The first 6 rows are patterns. Each new row is the sum of 2 different patterns, raised or lowered, with some noise. Before adding, each is slid sideways (what falls off one end comes back at the other) and multiplied by a number that may be negative. Names go in the order of the patterns.
In the rows, 128 means zero.
Known rows, each followed by the names of its patterns:
[123 124 115  94 121 111 118 131  94 102 146 121 111 129 105 114 138 145
 159 109 149 164 117 119 104 140 147 107 115 165 133 177 114 131 119 135
 142 152 162 109 130 120 122] -> sinep
[137 107 138 137  93 125 123 106 104 126 133 115 120 128  90 114 136 134
 127 122 104 105  99 115 106 108 131 115 149 157 119 157 125 165 150 129
 105 137  95 129 111 138 111] -> puna
[131 146 137 130 131  89 113 157 127 145 165 197 135 128 148 152 123 147
 149 152 158 107 139 125 117 112 115 195 105 115 121 120  94 127 125 121
 165 131 140 128 121 124 164] -> dezim
[116 146 143 122 122 140 144 140 147 137 128 106 109 131 135 168 145 139
  85 163 110 116 108 142 140  80 115 139 113 141 152 120 145 145 122 151
 150 134 107 120 122 146 114] -> pom
[136 131 138 124 133 152 112 137 113 144 134 119 110 116 122 114 120 146
 131 154 146 134 162 127 122 161 101 126 111 123 135 125 119 122 137 122
 148 113 111 111 137  87 127] -> rika
[124  87 122 116 153  95  79 122 156 163 130 140 128 147 135 185 135 142
 126 104 158 103  83 130 130 164 135 138 115 136 121 143 111 106 138 119
 142 103 130 113 120 120 111] -> zosi

New rows, each followed by the names of its patterns:
[141 150 124 121 180 171 137 182 148 128 183 132 124 180  99 122 125 156
 156 148 118 152 162 122 148 136 135 118 137  96 126 143 145 172 158 145
 158  94 135 120 196 117 150] -> pom rika
[114 133 161 119  75  89 119  64  23 120 122 119  84 105 116 107  63  85
  87 122 115 133 124 115  36 104 145 120 132 150 124 122 133 113 121 120
 124 120 148 105  97 106 124] -> sinep dezim
[156 137 137 175 122  86 135 141 145 137 151 130 145 134 126 121 113 120
 146 104 109 139 123 133 129 136 180 134 120 124 137 110  79 113 123 117
 107 130 135 122 140 128 155] -> dezim rika
[122 116  87 109  86  83  65  90 104  68  96 109  46 112 111 124 107  92
  87  96  87  88  91  72 120 104 134 122 126 128  97 135 114 107  80  93
  89  98 102 102  85 118 100] -> puna rika
[186 158 163 188 161 153 176 178 193 192 171 184 215 160 159 181 174 166
 160 152 171 163 187 184 189 181 182 150 163 172 220 135 189 169 181 158
 144 216 191 143 207 168 167] -> pom rika
[120  90 136 157 122 116 101 115  97 120  92 107 100 105 129 111  99 121
 134 124 128 117 124 133 122 137 126 108 109 148 158 113 126  92 106 106
 109 104 105  60 119  99 128] -> rika zosi
[107 105 138 121  87  96  85 139 126 115 140 105  89  84 124 116 120 103
 130 113 137 133 120 136 137 122 147 148 105 107 126  93 121 122  81 101
  92 109 114  85 138 127 129] -> sinep rika
[108 123  96 134 119 138 143 134 116 144 126 109  94 131 112 111  89 116
 108  85 112 116 113 143 133 152 144 128  83 149 142 125 137 132 139 144
 145  96 159 122 121 132 122] -> dezim rika
[119 109 162 114 146 135 144 132 120 187 129 110 130 133  82 139 127 124
 145 115 123 151 134 148 126 133 148 136 107 113 130 128 119 140 129 143
 142 141 182 148 129 158  83] -> pom rika
[143  92 107 139 140 120 110 103  96 103 120 137 134 131 115 107 135 114
 190  97 171 158 149 103 126 157 144 110 153 107 113 124 123 119 115 104
 108 111 135 138 142 107 138] -> puna pom
[177 150 156 162 171 187 158 188 168 147 157 179 144 161 172 145 154 116
 171 131 122 160 153 172 121 139 166 182 104 123 112 185 177 164 159 145
 151 132 208 159 172 161 143] -> sinep zosi
[146 145 190 144 167 175 137 153  99 141 180 141 151 175 209 146 140 178
 173 159 178 172 195 177 121 182 126 135 121 127 218 122 128 134 144 109
 159 133 129 172 155 128 146] -> dezim rika
[119 119  96  41 120 116 108 116 125  92  72  78  68  97 123 109 109  55
 100  74  68  67 106 101  74  91  84  79  91  89  37 104 109  74  96 115
  84  59  66  68 123  71  81] -> dezim pom
[116  97 108 122  99  48 103 121 175 120 158 109 141 106 148  97 118 120
 105 163 100 126 127 133 115  99 130  87 114 145 156  86  73 114 151 173
 142 156 133 159 143 169 137] -> puna zosi
[168 142  93 124 111 115 131 151 129 148 115 123 135 142 135 112 154 135
 123 121 109 114  90 120 125 124 126 145 133 123 112  91 130 126 139 173
 156 151  43 178 125 124 120] -> dezim pom
[100 146  77 127  88 139 108 116  84 117 121  73 107 129  99 118 133 127
 135 109 112 107  81 123 108 115 120  94  89  86 115  91 115 105  92 124
 150  74 143 120 154 145 116] -> puna rika
[ 79  84 105 139  44  59  99 114 117 106 124  97 116 112 123  99 126 113
  83 129  63  46  84  99 122  95 120  82 135 127 113 120  85 151 120 121
  63 121  64 101  84  99  89] -> puna zosi
[104 105 129 139 108 135 137 144 135  86 109 157  77  80  57 110  79 111
  69 108  67  66  91 101 104  59 124 147  90  94  74  61  82 121 105 108
  85  96 102  69 102  72 104] -> puna zosi
[108 117  81  93 126 116 117 146 145 103  96 128  96 103 125 127 129 126
  99 131  97 107  88 111 156  88  89  97 101  81 103 122 107 149 122 120
 131 105 102 155  93 119 103] -> dezim rika
[116 171 140 126 149 120 107 144 133 152 114 129 170 129 100 135 150 170
 118 119 174 148 189 112 143 110 154 164 175 162 152 137 121 130 128 133
 118  81 141 114 139 128  97] -> sinep rika
[ 85 119 156 154 155 163 152 158 115 134 132 135 150 113 137 159 102 143
 142 114 125 131 177 125 133 128 108  95 124 138 113 150 142 148 124 120
 133 167 138 156 140 131 113] -> dezim pom
[123 122 118 125 152 123 117 128 120  81 130 105 140 118 158 106 116 134
 115 131 118 135 132 104  95  92  92 108  86 120 149  96 127 124 127 100
  68 119 128 112  96 128  88] -> dezim rika
[110 129 148 112 180 174 113 132  96 102  74 138 129 122 103 149 132 112
 125 102 164 122 144 148 151 154  88 179 146 146 123 181 169 141 121  81
 130 117 133 125 135  68 127] -> dezim zosi
[ 97 104 114 110 126 125  79 110 106 135 152 120  95  77 107  89  80  96
 105 122  50 101 119  63 112 119  80  99 119 102 112 116 107  60  86 106
 125  90  91 100  99  76  92] -> puna pom
[ 79  82  75  79 105 132  73 115 127 117  89 127  83 117 114 118 168  98
 134 160 125 104  85 133 136  95 130 157 109 149 101 119 121 136 147 143
 159 110 109 115  90  84 114] -> sinep puna
[163 180 181 174 157 184 157 168 186 161 179 145 170 176 177 201 192 201
 184 173 147 170 207 167 198 190 250 198 192 186 234 173 185 192 187 206
 154 162 188 160 176 149 229] -> dezim rika
[ 98 100 110 120 113 121 141 119 141 137 141 110 170 151 135 126 111 135
 108 102 141 148 145 189 172 135 118 147 153 136 163 128 147 145 104 128
 119 106  91 113 166 101 118] -> sinep dezim
[131 126 124 164 201 113 144 161 136 128 118 197 144 138 140 138 128 126
 126 123 134 103 121 142 154 142 151  96 150 161 130 129 142 131 112 105
 121 108 119 144 155 179 163] -> puna pom
[138 112 138 108 102 112 116 174  93 106 108 109  93 135 132 116 151 103
 120 115 143  96 165 131 149 121 119 157  95 103 157 115 123 158 172 119
 124 127 131 114 152 147 147] -> dezim pom
[134 128 148  99 136 167 152 121 177 126 127 146 146 168 125 137 181 128
 146 114 148 160 143 142 173 154 184 117 140 114 131 146 129 165 133 116
 157 139 151 142 128 119 146] -> sinep rika
[118 131 130 126 133 117 153 104 143 116 103 152  99  80 128 142 157 137
 135 106 148 129 122 109 109 128 126 141  91 110  86 121  96  81 125  88
 131  99 128 102  82  90 140] -> sinep zosi
[140  89 125 140 142 121 131 183 124 144 117 146 109 131 135 126 146  71
 129 114 146  86  71 167 141 157 126 136 106 146 133 181 161 146 132 105
 153 100 107 130 145 171 138] -> dezim zosi
[111 148 101  79 150 137 171 146 147 130 151 154 149 134 124 142 152 164
 106 140 134 130 143 131 126  92 109 139 141  87 103 137 173 153 125 161
 146 127 137 144 152 144 140] -> sinep zosi
[178 117 148 153 133 153 118 110 133 102 160 137 143 144 139 166 137 109
 161 153 111 148  69 151 124 132 113 109 156  83 139 123 132 116 132 132
 136 187 138 156 138 122 159] -> sinep dezim
[ 89 149  89 120 124 124  92  65  97  92 131 109 141 120 118 113 119 174
 129 148 145 135 170 105 126 144 148 133 175 144 118 114  68 143  97  91
 142 138 124 112  95 141 138] -> sinep dezim
[ 69 150 100 105 124  88  98 125  95  82 112 111 133 133 108 116 162  96
  91 112 109 103  92  78 109  95 126 116 124 118 122  85 101 112 158  62
 123  97 110  92  68 156 129] -> pom rika
[127  98  96  99 106 136  82  90 148 127 100 117 113 124 139 150 148 105
 115 126 112 120 135 142 143  65 140 130 113 140 124 131  68 111 139 124
 156 125 111 126 128 113 137] -> sinep pom
[107 111 202  82 124 139 131 115 134 136 149 156 147 134 148 132 126 153
 130 149 132 131 151 104 145 174 141 178 167 191 167 114 153 144 125 160
 153 152 158 127 142 148 114] -> dezim rika
[138 150 166 137 150 166 146 142 118 149 166 134 138 185 152 185 116 130
 134 153 178 175 182  96 166 122 127 125 147 139  79 128 134 124 149 127
 113 170 147 123 159 139 135] -> sinep pom
[146 160 155 162 115 175 143 174 136 122 160 145 166 117 155 121 150 153
 145 141 135 144 130 170 108 103 138 160 191 143 171 139 164 160 216 162
 166 156 131 165 121  89 137] -> rika zosi
[244 186 201 158 206 252 202 132 148 187 164 194 168 160 107 144 176 160
 171 155 207 241 168 161 158 178 135 187 132 194 160 201 191 156 166 137
 214 172 197 188 188 198 189] -> sinep zosi
[118 130 112 137 145 129 117 116 132 129 137 123 118 129 118 151 120 145
  99 173 180 132 121  90 116 134 101 104 103  63 119 104 116 138 102 140
 179 111 107  76 123  84 131] -> rika zosi
[131 155 180 137 142 104 121 126 149  94 174 147 167 147 174 189 150 139
 167 119 128 158 138 141 128 121 111 121 146 136 188 104 138 143 114  97
 142 138 121 145 126 124 128] -> dezim pom
[125  89 121 140  99 131 160 120 171 162 135 137 114 112 174  82 109 124
 130 124 114 123 133 145 136 151 108  86  85 133  88 160 147 135  90 152
 112 135  86 145 119  93 114] -> pom rika
[145 168 126  99 152 126 150 133 138 150 138 135 132 139 179 153 140 133
 130 113 133 152 162 176 163 157  85 173  95  94 119 115 140  52  98 136
 135 133 180 120 161 137 140] -> puna pom
[110 149 128  96 110 122 139 145  87 158 147 131 101 100 141 158 120 118
 165 135 147 111 101 100 123 106 143 155  78 149 118 136 127 114 116 104
 125 101 121 106 111 116 154] -> sinep rika
[149  91 122  96  75 105 117  87  94 101 129 117 100 120  65 116 118 127
 119 113 100  95 113 106  98  77 137 134 136 122  82 135 102 148 120 109
  55 118  74 115 113 103 112] -> puna zosi
[127 147 129  99 147 111 142 143 106 154 159 109 115 117 134 165  94  99
 147 141 136 116 139 122 142 136 156 179  94 138 106 136 129 116  98  84
 116 101 112 146  98 129 161] -> sinep rika
[163 164 135 156 184 155 138 127 129 114 149 133 129 119 119 109 129 160
 145 174 137 133 154 115 104  98 140 133 114 115 128 121 129 143 137 153
 127 110 138 144 188  63 174] -> dezim pom
[150  68  57 129 145 146 124 117 110 144 138 199 116 152 143  92 145  78
  86 133 110 151 155 134 141 119 118 129 109 108 148 135 121  97 117 100
 109 109  98  94  75 102 102] -> sinep zosi
[ 76  77 108 127 120  74 104  43  80  52 109 133  71 120 157  97  95  64
  83 117 120 106 128 107 138  85 120 128 104 140 130 126 120 127 102 114
 142 117 129  89 119 154 104] -> dezim zosi
[148 129 163 156 161 172 179 154 138 130 131 148 178 191 151 145 105 183
 143 147 145 166 170 110 125 163 112 134 174 111 161 132 118 166 180 139
 149 134 148 154 142 125 175] -> puna pom
[112 138 139  95 132 138 106  86  94 122 150  81  74 150 139 184 111 129
 110 135 137 176 154 110 123  97 134 100  90 107  91 134 109 116 115  95
  92 145 103  91 127  94 115] -> sinep zosi
[137 116 111 152 130 135 130 148 135 118 133 164 159 147 159 223 114 127
 133 148 131 145 141 148 166 108 157 114 106 102 128 154 112 127 128 132
  96 133 148 109 171 124 156] -> dezim rika
[102  93  76  66 112  95  93  89  65  76  39  80  70 102  74  45 115 154
 122 133 111 137 140 109 131 118  81  99  65 138  63  70  81 114 145  72
 108  86  87  67 114  91  71] -> puna zosi
[156 168 146 127 134 100 132 152 126 163 177 190 138 144 166 164 146 158
 152 141 145 118 148 161 137 130  92 216 104 116 115 139 116 102 123 135
 160 149 160 129 142 145 163] -> dezim pom
[148 186 136 167 151 172 155 113 160 124 112 158 178 151 200 119 163 128
 145 116 148 190 111 164 137 136 130 162 138 129 184 153 152 178 144 128
 166 144 163 168 166 173 118] -> puna dezim
[123 168 125  76 138 128 150 122 127 161 118 112 134 106  89 134 118 137
 132 130 122 120 115 110 149  95 136 123 150 102  61 111 173 157 139 162
 170 149 133 190 149 137 140] -> dezim zosi
[169 122 113 109 144 145 104 118 146 141 181 125 123 147 131 134 144 150
 115 127 104 133 117 134 108  92 125 124 129 134 106 110 129 118  92 115
 102  91 135 143 132 128 145] -> sinep rika
[105 101 142  82  72 103  93 123  95 110 107 118  79 138  92 106 100  85
 150  99  54 103  90  98  55 102  94  92  80 117  76  73  93  73 127  80
 105  99 108 108  44 120  88] -> dezim zosi
[ 95 146 143 142 127 133 122 129 137 142 148 120 137 162 161 113 166 142
 134 124 115 132 119 108 153 142 164 122 124 116 141 137 175 121 156 129
 148 103 109 167 113 130 154] -> pom rika
[163 137 141 132 158 123 127 162 140 149 115 132 167 150 182 176 208 154
 136 186 178 120 160 169 159 182 135 141 123 106 142 114 164 130 138 154
 123  98 155 149 104 167 100] -> sinep dezim
[110  83 103  85  74  91  83  97  74  77  77 135  74  58 101 106 120 112
 125 127 105 125 173 101 108  83  95 140  69  61 132 108 170 100 114  88
 115 110 132 116  76 113  91] -> sinep zosi
[124 131 116 139 105 109 140 137 159 109 130  94 117 117 145 109 110 136
 136 148  94 120 136 149 176 130 128 138 139 131 186 124 133 128 126 163
 114  81 143 145 151 130 144] -> pom zosi
[120 159 172 140 170  92 185 165 144 123 168 111 140 128 123 122 139 121
 149 147  88 133 123 113 116 135 167 136 112 138  93 102 101 139 137 120
 103 121 100 113 104 103 154] -> puna dezim
[140 200 167 192 165 148 137 181 139 165 160 131 155 139 135 139 153 135
 139 131 121 127 156  91 126 168 145 143 147 134 157 144 168 161 145 171
 168 124 131 124 146 157 147] -> sinep rika
[121 120 102 142 126 159 135 156 173 141 176 132 183 147 155 134 166 103
 176 128 146 124 144 125 147 133 123 134 154 106 113 147 163 139 141 155
 112 114 149 128 126 130  93] -> puna rika
[146 142 103 121 112 146 131 132 109 151 123 119 140 132 128 116  70 127
 112 175  84 136 143 156 126 121 175 143 100 137  93  89 129  83 114 135
  75 133 122 157 137 126 115] -> pom rika
[201 148 205 127 170 140 166 170 182 192 134 179 146 153 128 167 170 120
 126 109 138 147 115 110 164 107 129 141 128 151 142 185 211 131 171 162
 135 135 134 158 173 116 148] -> sinep zosi
[146 112 146 159 157 132 122 160 196 194 168 193 154 187 161 231 175 170
 149 132 188 128 115 181 168 221 187 180 178 173 153 202 129 142 160 154
 184 137 162 146 163 154 162] -> rika zosi
[185 195 183 183 178 171 142 143 200 155 182 129 167 183 184 156 210 178
 182 155 184 153 188 165 184 222 180 174 168 188 169 202 162 197 187 226
 180 161 203 187 176 210 190] -> puna pom
[157 118 110 109 126 101 127 155 114 122 113  99 101  96 102  81 102 113
 107 142 122  95 158 115 139 141 108  95 138 109 145  96 144 138 121 101
 111 139 107 105 110 134 105] -> sinep puna
[157  93  87 126 156 161 135 143 133 128 131 150 120 132 103 110 151  86
 111 129 140 157 125 135 124 136 115 143 101 120 143 132 129 136 130 111
 117 114 117 121  82 131 112] -> rika zosi
[148 154 171 179 201 169 166 154 206 169 205 193 170 135 141 184 193 171
 169 196 194 182 199 194 207 196 193 214 198 139 161 192 181 235 204 176
 118 183 174 146 128 201 195] -> sinep pom
[160 151 189 196 178 171 168 162 189 181 188 203 156 181 218 227 227 174
 176 149 205 168 164 210 159 208 175 176 160 178 159 157 154 142 175 172
 155 129 194 156 153 169 143] -> sinep zosi
[131 130 165 110 118 130 167 121 137 197 189 129 142 135 132 135 132 132
 152 135  99 135 146 129 123 107 191 125 107 115 132 112 122 117 115 143
 129 142 147 141 127 151 105] -> dezim pom
[ 85 168 183 115  87  96 126 104 113  97 105  60 118 127 143 146  91 119
 156 113 154  61 132 126 153 106 123 146 153 137 126 126  93 156 110 128
 139 115 124 123 180 135 142] -> pom zosi
